All groups share one centre, and each spreads out both ways along 12 directions, with some noise.
In the rows, 128 means zero.
Some rows, each with its group after it:
[163 142 116 127 140 139  96 152  66 150 121 108 114 139 157] => z_396
[110 118 106 125 139 120  85 125  69 144 102 141 167 141 152] => z_413
[ 95 136  96 116 130 141 143  40 129  92 137 107 127 132 109] => z_396
[129 184 121 138 191 109 184 186 144 125 140 140 156 133 162] => z_413
[167 101 150 149 170 104 142 172 151 196 148 118  93 105 183] => z_755
[113 117 185 156  90 133 109  98 104 135 121 126 119 116 116] => z_396
[167 121 180 128  94 142 150 153 178 139 150 162 107 168 146] => z_325
[171 164 114 131 185  91 121 131 172  88 129 130  99 143 142] => z_325
[110 145  77 117 137 131  84 111  91  79 128  68 104 148 121] => z_755
[138 120 173 116 100 126 107 116 111  98 118 137 149 120  91] => z_396
[119 167 132 181 124  83  86 108 119  46  99 176  98 147 146] => z_396
[ 76 169  94 141 111  77  94 129 203 132  94  39 129 141 148] => z_413
[119 129  99 125 138  98  90 124 143 111 130 130 125  92 109] => z_755
[110 154 140 123  65 122 146 130 184 104 146 102  96  97 159] => z_413
[133 135  99 118 123 142 122 153 160 168 130 113 143 195 123] => z_144
[143 183  85 131 125 136 141 166 142 139 138 167 123 119 152] => z_755
[ 76 102 116 125 133  85 113 127 176 104 151 124 134 115 144] => z_144
[115 150 175 110 136 132 140 168 178  96 153 104 115 123 141] => z_413
[195  73 107 114  98 137 139 150 127 126 107 116  95 159 103] => z_144
[122  86 163 108 180 129 168 162 109 132 156  72 124 121 181] => z_325
[113 151 102 154 159 133 132 116 114  64  93  94  89 124  86] => z_755
[122 158 170 115 106 131 131 159 164 127 146 179 147 134 174] => z_325
[119 121  74 194 124  98 130 159  96  89  95 127  73  96  98] => z_144
[109 167 126 124 119 137 152 161 164 130 174 178 122 103 191] => z_396
[ 98 158 147 101 159 215  86 196  74 151 189 111 119 118 111] => z_413
[173  88 146 115 129 149 186 141 158 187 139 112 130 162 127] => z_755
[119 140 164  64 108 204 170 200 169  96 166 113 113 139 140] => z_413
[158 129 118 123 121 104  93  85 139 131 121 112 129 127  92] => z_325
[155 158 114 150 137 123 108 133  99 167 118 128 127 145 131] => z_325
[141  82 105 100 138 137  83 118  90 130  79  83 132 184 132] => z_413
[155 128 177  96 129 119 136 143 141  69 158 111 111 127 143] => z_144
[146 120 143 107 143 100 119 131 143  93 138 187 146 130 164] => z_755
[157 166 108 152 139 137 135 165  96 151 127 142 103 145 182] => z_413
[131 116 105 117 110  93 114 104 152 134 133 119 130 113 151] => z_413
[117 174 214 113 128 137 156 144 121 125 164 161 186  70 113] => z_144
[135 178 140 130 143 130 147 135 175 134 161 176 143 121 106] => z_396
[154 119 149 160 168 100 125 139 138 133 111 176 120 133 133] => z_144
[128 156 126 125 167 131 158 170 103  87 137 137 122 124 172] => z_144
[101 118 145 103 180 121  73 173 172 107 179 141 113  65 112] => z_396
[134 178 123 163  92 150 138 120 156 112 119 172 126 222  89] => z_755
[129 108  93 166 139 115 121 131  85 153 128 156 122 122 119] => z_325
[130 174 152 145 131 129 111 192 150 142 159 147 126 138 130] => z_755
[116 144 146  71 159 169  66 161  91  91 193 214 161 120 133] => z_413
[103 116  89  98  91 156 103 129 103 158 116 102 136 120 159] => z_325
[161  49 146 141 162 144  89  64 156 196 109 130  60 126 167] => z_144
[ 87 137 147 118 126 150 100 125 167  97  93  48  93 121 120] => z_325
[102 149 150 151 111 146 125 127  75 116 101 137 120  27 110] => z_755
[125 119  74 130  77 118  98 114 116  93 124  70  92 139  95] => z_144
[121 127 149 150 135 106 117 103 125 151 157  82 114 128 143] => z_755
[171 126 102 119 109 134 129 179  92 104 135 115  74 140 193] => z_144
[156 158 180 155 136 108 115 122  93 162 140 144 137 124 157] => z_396
[112 103  93 107 135 124 131 128 153 105 124 121 117 127 139] => z_325
[137 141 155 142 120 132 139 128 121 171 151  87 115 104 129] => z_396
[148  92 130 125 170 109 112 173 147 120 112 173 134 146 130] => z_396
[117 125 140 140  74 115 102 133 124 110 120 130 113 107 118] => z_396
[160 113 172  89  99 129  76 160 126 135 157 134 131 102 132] => z_755
[128 168 167 167 152  71  96 110 147 169 149 101 144  96 115] => z_325
[103 124 135 100 103 141 112 145 212 136 106 112 119 159 171] => z_325
[130 136 147 137 138 105 145 121  80 142 168 143 170 115 130] => z_325
[162 141 155 112  98  70 119 200  74  28 152 119 137 137 145] => z_144
[134 114  94 142  88 131 136 114 105  89  68 155 104 168 158] => z_413
[126 136 133 184 137 102 152 136 121 123  80  73  91 141 153] => z_413
[138 174  93 123 179 102 145 181 125 104 140  89 132 114 121] => z_396
[158 124 106 123 114 162 124 136 136 127 100 118 109 206  99] => z_144
[ 82 101 156 114 109 115 134  89 152  38 135 117 127  81  71] => z_144
[120 136 145 125 105 125  97 139 125 127 131 163 126 103 156] => z_325
[115 169 111 108  99 131 138  97 113  88 135 178 173 157 137] => z_755
[ 96 162 118 107 151 170 113 188  73 139 130  99 144 145 171] => z_413
[121  83 127 141 161 116  68 119 150 124 118 187 100 139 148] => z_396
[157 158 155 106 110 159 152 109  89 105 119 125 144 107  98] => z_755

New rows, each followed by its group:
[ 86 118 122  99 106 133 103 177 118  48 119 107 127  93  94] => z_396
[137 136 151 110 115  98 150 153 154 106 173 132 141  85 123] => z_144
[142 189  70 161 138  39 185  96 163  88  87 107 140 136 182] => z_413
[165 186  53  87  97 150 170 118  91  75 128  51 105 154 130] => z_396
[138  78 135 136  63 173 153 129 109 125 149 146  88 152 115] => z_325
[113 140 106 136 117  64 142  73 109 112 207 172 172 126 141] => z_325
[108 117  96 155 140 143  97 139 132 161  77  78  95 140 126] => z_325
[174 151  92 133 104  88 103 133 138 120 148 196 100  91 172] => z_144
[164 115 126  97 141 103 112 124 179 146 116 138 148 153 143] => z_325
[132 148 165 123 119 157 115 108 142 150 136 128 130 147 114] => z_144
[ 98 135 154 118 154 107 118 134 159 124 122 120 157 101 135] => z_325
[118 102 157 148 151 126 103 201  63 177 105 112 144 112 146] => z_396
[159 117  99 135 163 161 134 102 139 123 100 149  64 149 154] => z_144
[157 187  52 143 153  91 168 147 154  97 121 158 125 174 163] => z_396
[107 148 162 129 122 124 121 120 158  58 149 135 122 165 105] => z_755
[106 127 113 161  78 119 171 113 119  96  96 119  93 108 170] => z_413
[158 128 137 148 133 140 144 142 130 133 140 109  85 112  94] => z_325
[140 126 132 100 198 166 169  87 130 209 142 111 153  88 146] => z_144
[139 109 110 103 162 162 121 103 141 105 140 125  88 152 141] => z_396
[107 137 127 178  85 137 111 118  87 190 138 132 136 109  89] => z_325
[127 187 204 129 115 143 149  88 142 146 198 133 131  82 135] => z_396
[127  88 128  61  87 157 116 149 121 155 120 155 168  89 150] => z_325
[177 102 135 126 145 131 147 114  99 125  94 165 127 152 157] => z_755
[129 102 111 134 129 102 155 110 136 168 150 150 177 142  89] => z_325
[155 150 131 121 113  91 113 137  89  99 135 152 157 115 122] => z_144
[119 133 121 102  86 114  76  94  68 132 155 147 152  50 140] => z_325
[134 197 134 194 145 101 123 119 110 146 141 158 114 165 177] => z_755
[119 128 141 191 140 191 178 205 144 106 119 244  75 157 103] => z_413
[122 158 144 107 124 132 197 142 179  89 168 116 125 111 128] => z_396
[137  74 120  95 125 109  43 128  98  57  85 146 134 138  91] => z_396
[ 95 201 179 123 152 105 113 161 132  86 154 159 156  56 166] => z_325
[175 145 144  80 118 185 133 189 116 136 154 112 108 127 131] => z_396
[117 183  88 111  49 127 178  73 176 101 187  94  99  93 139] => z_396
[146 139  97 113 107 110 116  90 146  72 134 171  98 118 166] => z_755
[146 112 158 145 154 102 103 142 182 142 149 132  82 148 178] => z_144
[120 112  99 100  93 156 100 132 132 135  84 147 136 150 137] => z_325
[136 114 128 173 171  91 125 130 187 120 130 122  96 192 112] => z_755
[146 144  92 107 140  58 111 115 162 112 161 147 167 122 131] => z_144
[158 180 130 181  73  26  97 198 140 132 173 141 133  91 102] => z_144
[129 152 120 133 180 128 131 118 175 176 145 122 131 152 145] => z_144
[121 166 122 119  52 115  88 113 121  79 152 159 118 100 134] => z_144
[144 134 123 107 126 150 101 135 103  86 114 134 121 148 102] => z_396
[104  95 133 153 135 181 140 127 149 151 106  96  77 142 113] => z_144
[123 128 152 174 136 107  97 149 132 115 118 102  86 112 102] => z_396
[121 115  67 112 104 167 133  71  72  85  77  88 109 121  84] => z_755
[177  74 113 123 139 132 134 126  92 150 110 135 100  98 147] => z_144
[152 163 156 121 143 101 144 152 164 136 168 170 168 149 135] => z_755
[131 166 117 119 131 114 104 124 179  94 139 108  87  72 119] => z_325
[ 60 179 132  74  98 168  59 197 162 135 142 105 158 154 161] => z_413
[177  82  91 142 202  82 134 133 110 180 117 129 119 105 169] => z_144
[155  98 165 154  83 128 160  93 207 140 135 172  95 170 112] => z_755
[110 110 137 116 141  76  88 143 149  34 103 154 163 112  58] => z_396
[184  85 145 141 133 155 138 155 153 168 113 181  67 137 169] => z_144
[130 141 124 174 157 108 110 144 135 165 118 130 117 155 125] => z_144
[145 123 107 136  91 167 152 154  86 135 124 207 139 174 119] => z_325
[143 163 131 104 125 125 168 143 179 147 168 118 145 132 136] => z_325
[144 146  32 146 137 141 138 120  82  98 100 175 125 162  78] => z_325
[132 138 183 131 154 162 118 117 123  92 119 139  99 159 150] => z_144
[158  72  87 125 112 147 192 151 133 162  89 114 117 189 157] => z_396
[105 161 111 188 152 114  85 169  90 145 113  99  97 115 126] => z_396
[141  94 158 128 126 155 130 190 133 141 137 181  95 139 188] => z_413
[105 129 168 142 149  94 119 161 125 134 134 164 163  99 140] => z_396
[184  69 123  84 121  94 112 113 169 111 115 151 152 147  74] => z_396
[134 137 144  79 139 138 100 106 123  51 151 130 122 115 117] => z_396
[126 135  62 165 105 148 139 146 147 159 112 160  84 118 125] => z_144
[143 129 137 148 111 124 124 136  85 147 119 111 109 136 179] => z_396
[ 67 162 193 184 151 143 136 176 151 110 124 133 117 142 112] => z_144
[125 176 159 140 113 119  92 119 163 117 127 123 111  96 111] => z_325
[103 126 129  88  79 165 144 112 162  94 142 160 138 113 113] => z_144
[143 148 146 163  96 115  77  99  94 155 109 155 125  99 103] => z_755
[145 150 133 101 130 145 120 130  92  77 109 131 138 109  98] => z_755
[140 102 129 134 142 128  98 123 134 102  81 134 109 159 110] => z_325
[204 138  88  99 108 166 155 107 149 154 118 161 116 153  97] => z_144
[133 120 167 101 111 113 131 111  99  60 152  90 125  82 103] => z_144
[130 120  97 175 154 126 147 167 148 177  98 159 116 123 122] => z_755
[ 91 159 211  80 145 120 111 138 143  68 140  96 160  83 171] => z_325
[160 136 149 153 110 135  95 114  82 146 106 177 119 110 125] => z_144
